All rows are made from the same 12 directions, up to rounding. Whole rows:
[[-25 -17  10 -29  -5   6  11  22  -9  13  -5 -28 -23   8   1 -16 -20   2
   -6  13  13]
 [ 11 -11 -14  36 -25  19 -25  -8 -11  16  13 -32   4   9 -43  12   6 -16
  -16   1   5]
 [  7  -1  19 -32 -14 -31  21  -9  -3   2   1  17 -13  -5 -24  -3  31 -41
   -4 -27  -4]
 [ 22   8  11  16 -20  -6   1 -10   8  -9   6   5 -13   6 -12  -4  33  15
    0 -16   7]
 [ -8  10  10  -5  12  -1 -35   6  -9 -12  26  30  -3   6  -5  -3   2   5
    0  -3  -3]
 [ -9  14  11 -50  26   1 -52 -23 -19  17   0  37  10  -4   4  -2  -5 -31
   13  12 -14]
 [-14  -1  -2  -3   6 -16  17  22  -8  11   7  16  -4  -9 -24   8 -11 -15
   -5   8  -6]
 [  1  -4 -42  33  10  23 -34   3  16 -17 -17  16  16 -12  17   6 -13  19
   20   4  -3]
 [-14   6   8 -32   4  -7 -28   1 -10   3 -14   4 -23  20  15 -12 -10 -10
   18  10  28]
 [  3  16  27   9  17  -3   4   2   8  20 -33  -3   0  12   0  40 -13  29
  -18  27   2]
 [-20  11   7   6   5   7 -16 -15 -16  -3   7  22  -8  -6 -12  22   2   6
   -7 -11 -28]
 [ -7 -10   7 -30   3 -19  24  -6   5  -1  37  13   0  -6  27 -30  11  21
    0   6   7]
 [-30 -14   0  10  14 -11  12  15   7  -7   3   0   3   5   5  35 -21  15
  -28   1  -3]
 [-19 -20 -31   7 -13 -12  26 -37 -16  30   8 -31  14  -4   3  17 -12 -26
   -9  15   6]]

The start of a row, then its end:
[  7  -4   9  21   0 -14  23   8  12  -4  -5 -12  10   8 -12  31   1  -4] | [-26  -9   1]
[ 20   7   2  10   6  -3  31 -36   7  13   0 -34  30   8  46   2  -4  22] | [-3 23 11]
[ 23   2 -42  41  12 -18  -4  -7  35 -25 -52  16  33  -1  25  42  -5 -19] | [ 17 -12  15]
[-15 -22 -37  52 -26  29 -27  -3   9 -20   9  -5 -17  -4  -8   5   8  46] | [  0 -12   1]
[-28  -7  -1 -26  24  -6 -17  47   2 -15   7  36  -9  -5   1 -11 -23  -1] | [6 3 0]
[  0 -21  -5  -9  -8 -54  37 -23  28  -1   9  21   6   0  17  19  27   5] | [-16  -6  23]
[-13 -18  19 -57   4 -15 -40  -2  -2  24  -7   5 -11  19  -9   1  -2 -28] | [-10  16  27]
[  5  12  31   8  12  15   7  23  -6   5  -1 -51   2  32  13  -1 -29  19] | [-17  22  18]
[-31   7   7  19  -6  21   0   5 -12 -42   1  -3 -32   6  12   3  -3  27] | [  0 -40 -21]
[  7 -10  10  -4   5   2  17  15  14  13  -7  -4  10 -10 -13   9  -2   8] | [-18  11 -11]
[  2 -17  15 -17   4   9  -5  -9   8  34  -7 -22  13   1  -8  16  -5  10] | [-28  28  -1]
[-13 -21   4 -27  -4   5   7   0  17  -7  -3  20 -13 -21   8 -11  16  27] | [ -4 -11 -17]
[  0   9   0  -6 -12  -8   2  25 -13  22  -6  11 -32  -3 -30 -20  -1  -4] | [20 20 17]
[ 17   5 -11  31  -1  27 -18  11  -6   6   9 -13  15  -5 -25  -2  -7  -1] | [ -1   9 -12]
[  1 -24  -5  -7  11  -1 -16  29  36 -26   0  27  10  -8   7   0   6  18] | [ -9 -12   0]
[  9  12  19   0  -3 -24  20 -42   9   3   4  36   2 -14  -2  27  39  18] | [-13 -14 -23]
[  6 -38 -18 -27 -25   7  22   3  25 -38  -5 -13  -2 -18  18 -39  27 -20] | [  8 -53  -7]
[ -4 -32  16 -32  -6 -11   0  24  17  25   4  14  -8 -12 -41   5  12   0] | [-29  12  -1]
[ 44  29  46 -11  26   1  33  34   9   7   0 -10  26   1  -2 -15  -5   2] | [ -9  16 -12]
[-21 -51  -8 -56  -1  11 -13  42  16  -8   6 -13  -5  -5   7 -41 -14 -14] | [-5 -3 13]
[ -9  -6   2   6   0 -33  27  29   9  22 -20   4 -13   5 -25  29 -12  -3] | [-13  23  24]
[ 39   7 -25  30  13 -25   5  14  28   8 -13  15  34  -1   5   9  -4  -3] | [13 29 30]
[ 20  -2 -10 -13  -1   9  34 -15  14   4 -24 -11  15 -22  31 -23   5   4] | [ 20   3 -11]
[ 19 -21 -11  -8  14  -2  13   1  30 -17  -5 -14  44  -6  29   0  -3 -17] | [-11 -11  -2]
[ -4 -32 -18   2 -13 -18  24 -41  17   6  15 -12  22  -7  15  20  18   2] | [-25  -6   1]
[-44  12   1  -5  32 -22  26  -1 -24  -8  49  20  10   1  33   5 -30  15] | [ -7  11 -12]
[ -6  -8   1 -16 -20   0   7 -36  -5  15 -33 -23 -15   3   3  13  10 -18] | [ 0 -9  3]
[-13  11   7 -22  28  12   0   7 -24   6  26 -12  21   2  21 -21 -33 -14] | [  3  17 -13]
[-13  38  21  12   0 -18  -4  -7 -40  -6  49   9 -23  27  -2 -11   1   6] | [ 7  1 14]
[  4 -21   9 -27 -16  -5  18  29  18 -10 -17 -14 -23   4  -1 -26  10  -5] | [  2 -14  19]
[-26   1 -23  13 -11  -9  -6 -21 -13  16 -32 -22 -25  22  21  17 -23   4] | [18 24 40]
[ 30  -4   7 -15  -1 -34  29  26  20 -19  31  25  15  -8  -7 -30  26 -23] | [  1 -20   7]
[ 24 -10 -12 -18   3 -22 -15 -24   8  19  15  -2  34   8  10  -7   7 -33] | [ 1 19 28]
[ -2   2 -44  38   1  -2  -9 -54 -16   6  14 -15  39   1  18  27 -10 -28] | [ 3  3 -1]
[-32  -4  -9  -2  -1   5   0  -6  -1 -26  -6  43 -21 -27  -2  11  12  13] | [  5 -35 -39]
[ 14 -11   7   5  -9 -25  45  45  10   6  13 -21  -2   8 -21 -12  -3 -11] | [-13   8  27]
[  9  14  30  20   4  11  -2  -8  -1   3  -1 -28   4  23   3  23  -3  27] | [-24   8   2]
[ 29  18  10   0   1  -2  -9 -32  -1  27 -26 -36  13  27  24   5  -5  -4] | [ 9 33 35]
[-12  11  22 -16  21 -10 -17  -7  19   4 -55  33 -15   5  16  43  -4  31] | [-3 12  1]
[ -6  19  14 -28   1  -5  23 -22 -20  16 -12   8 -13 -12   6  -9   5 -11] | [ 16   1 -18]
[-35  -2  16 -21 -12  12 -12   2 -17 -11 -23 -11 -45  14  -2   3  -5  -2] | [  1 -22  -1]
[ 24  16  32 -11  27  16 -11 -30  11  -7   6 -11  38  10  43   3   3  26] | [-14   5 -15]
[ -3  -2 -20   8   6 -17 -17  13  -5   8  10   4   9  12  -8   4 -17 -26] | [ 6 17 28]
[ 54  19  24  -8  -9   2 -34  16   9  27  26  16  -8   9 -22 -52  30  33] | [19 43 35]
[ -5  13   4 -19  18 -10  18  22   0 -15  -9  14  -3  -2  27 -19 -16  -3] | [21  0  3]
[-14 -17   0 -15  19  20 -46  11  -2   4  28   1  21   4  -2  -2 -19   1] | [-18  15  -5]
[-23   5   0  22  -7  22 -26   9 -27 -31  27 -29 -14  27   0  -6 -16  -8] | [ -4 -26   3]
[-11  -9 -15   9 -15   0 -36  -6   9 -22   7  46 -24 -11 -15   3  29  18] | [  9 -26  -6]
[ -2   6  -6  19  -7  -6  10   4  -1 -35   5  -1  -8   8  11  -4   6  -4] | [  8 -32   3]
[ 38   6  14 -15  23  -4 -30  22  32 -24 -17  35  30  -3  -2   3  13 -22] | [  1 -18  -7]
[-38 -26 -11 -19 -13 -12   7 -32  10   0 -24   3 -27  -1  29  18   6  25] | [-2 -6 10]
[-37 -19  -2   0   3  10  -7   3 -13  -4  36 -18  -3   9   9   0 -19  20] | [-22   5  -1]
[  2   7  -6  -3  10 -10   2  -8 -14  19   4   1  18  -2  -8   9 -12 -32] | [ 0 14 -2]
[ 17  20  12  26   5 -21  18 -47   7   3  -5  -3  20  13  22  41  14  16] | [-15   2   3]
[-12 -51 -17 -20 -18   2  -7  15   3  26  15 -35   6   1 -30  -7  -8 -32] | [-26  12  18]
[ 17 -17 -13  11  -7  26 -16  -4  12  26 -22 -34  15  -1  -7   5  -8   7] | [-6 27  9]
[ 10  30   4  35  17   2 -33  42  -5  -4 -27  21  -3  12 -39  32 -20 -18] | [5 6 3]
[-13 -44 -21  -3 -11  -3  22 -30  20   1 -10 -15  23 -19   2  34  10 -17] | [-32 -22 -21]
[ -4 -30 -27 -15  19  17 -22  26  16 -33  22  22  39 -27   1 -16  -7 -32] | [ -4 -30 -33]
[ -3 -24 -42  -3   6  -4  -1   8  28  23 -31  51  11 -49 -17  14   1   7] | [ 13  23 -18]
[-23   1   0  -3  -6  23   8  28 -20  -7 -12 -28 -27   4  -4 -18 -25  -8] | [10 -8 -5]
[ 12  -7  10   9   0   1 -33 -38  21   4  19  -3  13  20  29  11  18  56] | [-17  22  24]
[-15   8  24 -10  15   7  32   0  -3  -1  11 -13  -2   2  36  -9 -15  47] | [ -8  14 -10]
[-23 -18  -6 -22  -2  20 -30   5 -12   0  -8 -26  -9  13   6  -9 -21 -19] | [ 1 -1  9]
[ -1   9  -9  21  18   7   5   2 -12  12   0  -4  28  -9 -14  26 -23 -21] | [-10  10 -24]
[  8  13 -13  22  19 -10  12 -20  -8 -19  23  -7  45   5  23  15 -11 -34] | [ -5 -16 -11]
[ -9 -24 -38 -18   9  11   2  10   6 -43  46   6  27 -18  48 -58  -7 -10] | [ 23 -24  -8]
[ -4  14  17  -2  -4   6   1  10 -23  19  13   2 -17  -3 -32  -7   0  -1] | [ -1  10 -12]
[ -4  -6   6 -12  -1 -24  26 -28  -3  15  13 -10  10   5  13  11   5  -7] | [-15   6   7]
[ -4 -20 -11   0  11 -25  33  31  28  -9 -14  13  13 -10   3  17 -10  -6] | [-12  -2   4]
